There are 5 ways to turn a row about zero (a turn may also mirror it). The second row of each pair is the first, turned, with some noise. The first 45 pairs use one turn. New pairs use 2 turns, one after the other, and a turn may come again.
Some pairs, each with its turns in order after it:
[-37 -13 -29 -20  33 -25 -11  13]
[-18  -6  39   0  35  -1 -33  25]
q367

[-17 -15 -19 -23  38  21  33 -28]
[-59 -30  18  -1 -11  16   4  -3]
q169

[ 26  -2 -11  24  17 -15  -3  35]
[ 35 -13  26  22  -6 -18   3  14]
q169

[ 21  17 -33  35 -19 -28 -10  23]
[-41 -20 -19 -32 -12  -5 -15 -35]
q855

[ 23  40 -17  31  -6 -25  13  -9]
[ 26   6   5 -51 -12 -13  22  10]
q945

[-23 -22  13  23   1  37  30  38]
[-10 -19  -7 -28  -9 -29  13  55]
q169

[ 40  21 -13 -17  18  -4 -36  25]
[ 11 -50   1  10  35  12  17 -19]
q367

[ -1  30 -30 -15 -25  14 -13 -19]
[-33  -6   7 -34  -9  16  26 -19]
q945

[ 36  18  -5 -30   7 -17 -29  16]
[ 23 -31  11 -10 -34  17 -16 -25]
q855

[ -5  21 -10  12 -22  -7 -32  37]
[-36 -34 -10   4 -27  12  -4  -7]
q855

[ 36  38  37 -29   2  24 -17  12]
[ 38 -26   4  10  -7  36  47 -14]
q367

[ 17  31 -14  15  13 -35 -17  26]
[ 30 -25 -16 -38 -16   9  -7  20]
q945

[ 14 -33 -24 -18 -10 -16  35  29]
[ 15 -13 -24  18  18 -37 -29 -27]
q855

[ 28  28 -20  31   8 -30   3  11]
[ 44 -17  21  23  -3   7 -30   0]
q169

[ 14  39 -22  -5  20 -30  13 -21]
[ 11 -24  20  11  -5  32 -29 -32]
q169

[ 33 -13  37   1  -6   4  -1 -17]
[  8  15  13  10  44   4 -18 -11]
q424

[ 19 -20 -14  26 -34 -20 -29 -25]
[ -2 -12 -37 -32  -6 -16 -31 -31]
q367

[ -9  15 -30  36   1  22  17 -22]
[-32  28  -3 -23  29  16 -15   7]
q855

[ 30 -24  28 -20 -37  28  35 -35]
[18 43  6 44 53 -5 22 -2]
q424

[-25  -7  -9   6  19 -37   5  14]
[ -2  14 -30  -2 -28 -26  -9   7]
q855

[ 12  32 -29 -25  30  28  -4  34]
[-29 -27 -43 -11  -9 -35  13 -21]
q424

[ 18 -17 -18   9   0 -15  26 -38]
[ 13  16   3 -35  30 -23  -6  -8]
q855

[ 28  35  13 -39   8 -21  21 -33]
[  6  -5   5  -5 -17  61   4 -38]
q169

[-32 -22 -31  34  -2 -25 -13  -6]
[ 33  31  -2  -3 -16  36 -13 -26]
q945

[-22  18 -14   8   9  20  24   6]
[  4  -4 -20 -17 -12   7  37  -4]
q424

[ 34   8  31   2  26 -23  32  40]
[ 37 -18  -1  59  -5 -23  15  16]
q367

[ 16 -26  26 -11  14 -39 -32  -7]
[ 38 -23  -8 -24 -30 -16  31   1]
q855

[-27 -22 -13  33   4  11 -32 -14]
[  9  29  -2  21 -28  41   8 -10]
q945

[  3 -37 -19  22 -19  23  39 -33]
[-41  -2 -26  25 -26  11 -18  39]
q169

[ 21 -25  -5  12 -29 -31  11  29]
[ -9 -33 -16  19 -23 -33 -22  -7]
q367

[ 16  -6  32 -35 -37  18 -28  30]
[-41 -45  28  18 -19  -8 -27   8]
q945

[-17  -8 -39  21  16  39   9 -31]
[-17  11 -14  13 -22  38  37 -26]
q424

[-19  24 -39  34 -14   7  38 -20]
[ 34   4  -2   3 -37  17  49 -20]
q424

[ 16  34 -15 -18 -10  14 -36 -33]
[ -5  42  18  -7   4  20 -29 -30]
q169

[ 27 -31   8 -24  33  27 -10 -34]
[-8 -9 12 44 37 15 37 17]
q945

[ 39  19  18  28   2 -32  13 -39]
[ 28  22  30 -30   8 -14  25  42]
q945

[-22 -19   6  24  34  33 -16  -4]
[-31  -6 -14 -14   7  50   5  -3]
q424

[ 19 -38 -12 -15   3  -9   1   5]
[-26  -6  29  24   7 -11   0   4]
q424

[  3  39  -5  32   5 -27 -18  38]
[  8 -44 -24  -5  24 -20  14  39]
q367

[ 33  17  11  11 -27 -38   5  27]
[-19 -21  10  -7 -22 -25   7 -50]
q855

[ 24  13  -8  -9 -26  13  32  -4]
[ -9   3   4   6 -23 -20  33 -26]
q367

[  6 -12  10 -17  14 -33 -33 -37]
[-19  33  23  -2  -9   2 -46  -7]
q424

[  4   1 -12   5  40 -24  -3 -31]
[ 22  19   8  -5  40 -18 -17  -7]
q367

[ 39  13 -21  34 -24  12  16  29]
[ 27 -25  11 -15 -38 -36  23 -18]
q945

[ 39   6 -23  24  24 -25  11  -8]
[ 20 -17  27  43  -9  20 -18   6]
q169

New pairs. What belongs after each?
[ 16  24 -10   7 -30  -2  16  27]
[ 16  -8 -14 -23  13 -22   2 -34]
q424 q855

[-32  -4  27  -6 -15 -38 -28 -20]
[  8 -27 -44   0  11 -18 -38   9]
q424 q424

[ 39  12  36  11 -16  -3 -26  37]
[-11  55  -9  -3 -37 -10 -15 -22]
q855 q367

[ 25  35  -2  28 -20  -8 -16  34]
[-32  46  17  15  11  17  -3 -24]
q855 q945

[ 40  -3  24  20 -21  -2 -32   1]
[-17  15  12  -4  -9  34  -7 -46]
q169 q855

[ 31 -37   4  -8  36 -27  29  24]
[-25 -33  40  -1  17  -1 -22 -43]
q945 q424

[ 36   4  -4 -16 -17 -36  -2  22]
[ 32 -23 -16   0  -2 -12 -40   3]
q424 q367

[-22  28  25   5 -26   4 -25  22]
[ 11 -38 -24  -4   0  19 -26 -21]
q424 q855

[ -8  22  -1  -9  37  17  23 -29]
[ 15   3 -46 -21  20  -7   9 -19]
q945 q945

[ 36  -1  25   8 -13   3  38  14]
[ 36  16   4  36  21 -15  -9  -5]
q424 q367

[ -5  39  -2  -4 -19 -34 -17  14]
[ 37 -20 -15  20   3 -31   0 -14]
q367 q855

[ 33  30  36  26  -9   0 -25  33]
[-56  -4  21  23   2  -1 -33 -24]
q424 q424

[-15  -5  -2 -31  17  11  10  31]
[-23  -5  11  33  18 -21 -15  -2]
q945 q169

[ 36   0 -35   1  24 -21  32  29]
[ -8  -1  22  53 -29  21  25  -8]
q945 q169

[-33   0 -15  22 -14 -16  30 -32]
[ 12  31 -29 -20  -9 -29 -12 -27]
q945 q424

[-31  -8 -27 -26  27  31 -33  30]
[  3  28   3  23 -17  25  36 -50]
q945 q945

[ 34 -11 -22 -19  -2 -14  37   1]
[10 -1 19 -8 17 34 20 37]
q855 q945

[ 13 -30   1  22  13   5  30 -17]
[ 13   3 -15  23 -34 -15 -15 -23]
q169 q945

[ -5 -36 -30  -5 -15 -19  29  26]
[ 40   0   3 -18   6  49  -1   1]
q855 q945

[ 19  14  17  -3 -25  23 -36  10]
[ -7  21   9  47   1 -17  -1 -11]
q855 q945

[  1 -37  18  -9 -12  26 -24  26]
[ -2  -9 -28  32  -2  42   8   6]
q367 q424

[-16  16   1  19  20  24 -31 -31]
[-17  -5  46 -27 -21   6  -3 -14]
q367 q169

[-24  -6 -17  27 -34  11 -19 -31]
[  8  36   6 -13 -18  -2 -31  38]
q424 q169

[-35 -28 -19  -6  36 -16 -29 -18]
[ 21  -5  -4   6 -42  49  14  19]
q367 q855

[ 20  13  28  14 -36 -24  28 -21]
[ -9 -21  -8  -5  36  41 -27 -16]
q169 q855

[ 38  28  19  -9 -35  33   2 -21]
[ 17   1 -66  14   3 -22   0  -8]
q169 q424

[-16  -9  -7   2  -7 -39  15   6]
[  4 -11  15  -7  -7  -8 -35  24]
q367 q424

[-26  30 -30 -34  -4 -26 -28 -35]
[-58  -8 -38  27  22   8  14 -14]
q945 q945

[-31  16  -2  -3  28  21 -13  -1]
[-37   2  30 -15   0   8  10  -5]
q424 q367

[-31  15 -21 -12 -18 -17 -28  21]
[ 27 -19 -18  37  -7 -14   6  23]
q367 q855

[ -1   8  -5  15 -28  29   0  -5]
[ 0 22  4 10  7 22 -8 26]
q855 q367

[-19  37  -1 -31  11 -11 -18  32]
[ 27   2 -22  44   8  -8  28 -13]
q367 q855

[  0  -2  -4 -38 -32 -13  12 -17]
[ -2  21 -39  -4   8  23  17 -13]
q367 q169

[-34  11  11 -27  18  35  35   4]
[ -3  31  -1  24  -6 -13 -55  -8]
q424 q855

[-15 -35  30 -31  29 -14 -27  32]
[ 43 -18  38 -10 -20 -25  12 -35]
q855 q945

[ 21  -3  30   7  32  21 -17 -16]
[-38   1  30  -8  25   7  -5 -15]
q424 q169

[-26 -29 -12  11  -4 -37  -3 -34]
[  1   8 -45 -16  24  -3 -15 -36]
q945 q424

[-27 -28  30  23  32 -13 -37  13]
[  5 -47 -20  24 -40  26  18   0]
q367 q945

[-17 -29  -5  21 -33   8 -30  12]
[-26 -20  28  -9  21   9  33  13]
q945 q855

[  8  -9  34   2  39 -14  -9 -33]
[ 16  12  29   7 -28  30   5  33]
q424 q855

[13 19 35 34 23 23 37 38]
[-10 -45  -4  -4   3 -66 -22  -1]
q945 q367

[ 25 -11 -15   1   2 -16  37  35]
[ 28 -17  28  39  19   0   3  15]
q169 q424

[-12  30 -28 -37 -25 -17   6   5]
[ -6 -41  -4  -7 -25  -5  37  22]
q855 q855

[ 22  34  18 -15 -13  22 -29  36]
[ 25  14   7 -20 -25  46  14 -30]
q169 q169

[-21  17 -38  20  18  24  -1   7]
[ 22 -26   3 -10  -3  26 -37  18]
q169 q367

[ 10  34 -31 -36  -9 -26 -12   5]
[-18 -15 -17  15   9  21  54  -2]
q367 q169

[ -8  39 -15 -36  12 -30 -38 -21]
[-35  19   9   9  36  53  -5  -7]
q169 q169

[-17 -22  31  13 -13 -35 -17 -17]
[-21 -16  11 -12 -21   7  28 -42]
q169 q424

[ 27   8  -6  -1  -2 -31  27 -37]
[ 53   8  -4 -19 -12 -14  17  -6]
q424 q367

[-25  16  -6  23 -20 -26 -27  -3]
[  1   2  36  34  18   4 -10 -19]
q169 q169

[-38  35 -24 -14 -13 -24 -15  -4]
[-28  11   3 -16  21 -31  -7  42]
q367 q424

[-39  20  36  -7 -37  10 -32 -22]
[ -9   7 -41  40  22 -41   9  23]
q367 q424

[-37  13   0 -36  29   2 -29 -17]
[32 39 15 -6 -9 -7  5 43]
q169 q855

[  5 -32  24 -32 -19   2   5 -18]
[ 27 -15   6  28  -2  17  30  21]
q855 q169

[ 22   0  37  20  16 -11   7  28]
[-10 -32 -26  -7 -17 -13   5 -34]
q945 q855

[ 16  11  11   5  -9  31 -12 -12]
[-12   8 -11 -10  29  13  18   1]
q855 q424

[ 34  35   1  33  12   5 -39 -17]
[-59   1   4  22  24 -19  10 -20]
q855 q945

[-36  10  23  -3 -38  -6 -38  25]
[-27 -48  10   9  -7   9  11  44]
q945 q855

[-22  11 -31 -18  17 -32  26   4]
[ 29 -22  -8  -5  32   4  37  -7]
q367 q169

[-16  -1 -25  19  33  -9 -36 -25]
[-16   2   6 -45   2  37 -25  -6]
q169 q424

[ 39   2 -33 -23   1 -28  39   8]
[ 22 -13  11  18  62   8   6  21]
q945 q945

[-12  22  -5  -6  32 -32  25   7]
[ 36   5 -19   9 -23 -14 -28  -7]
q855 q424

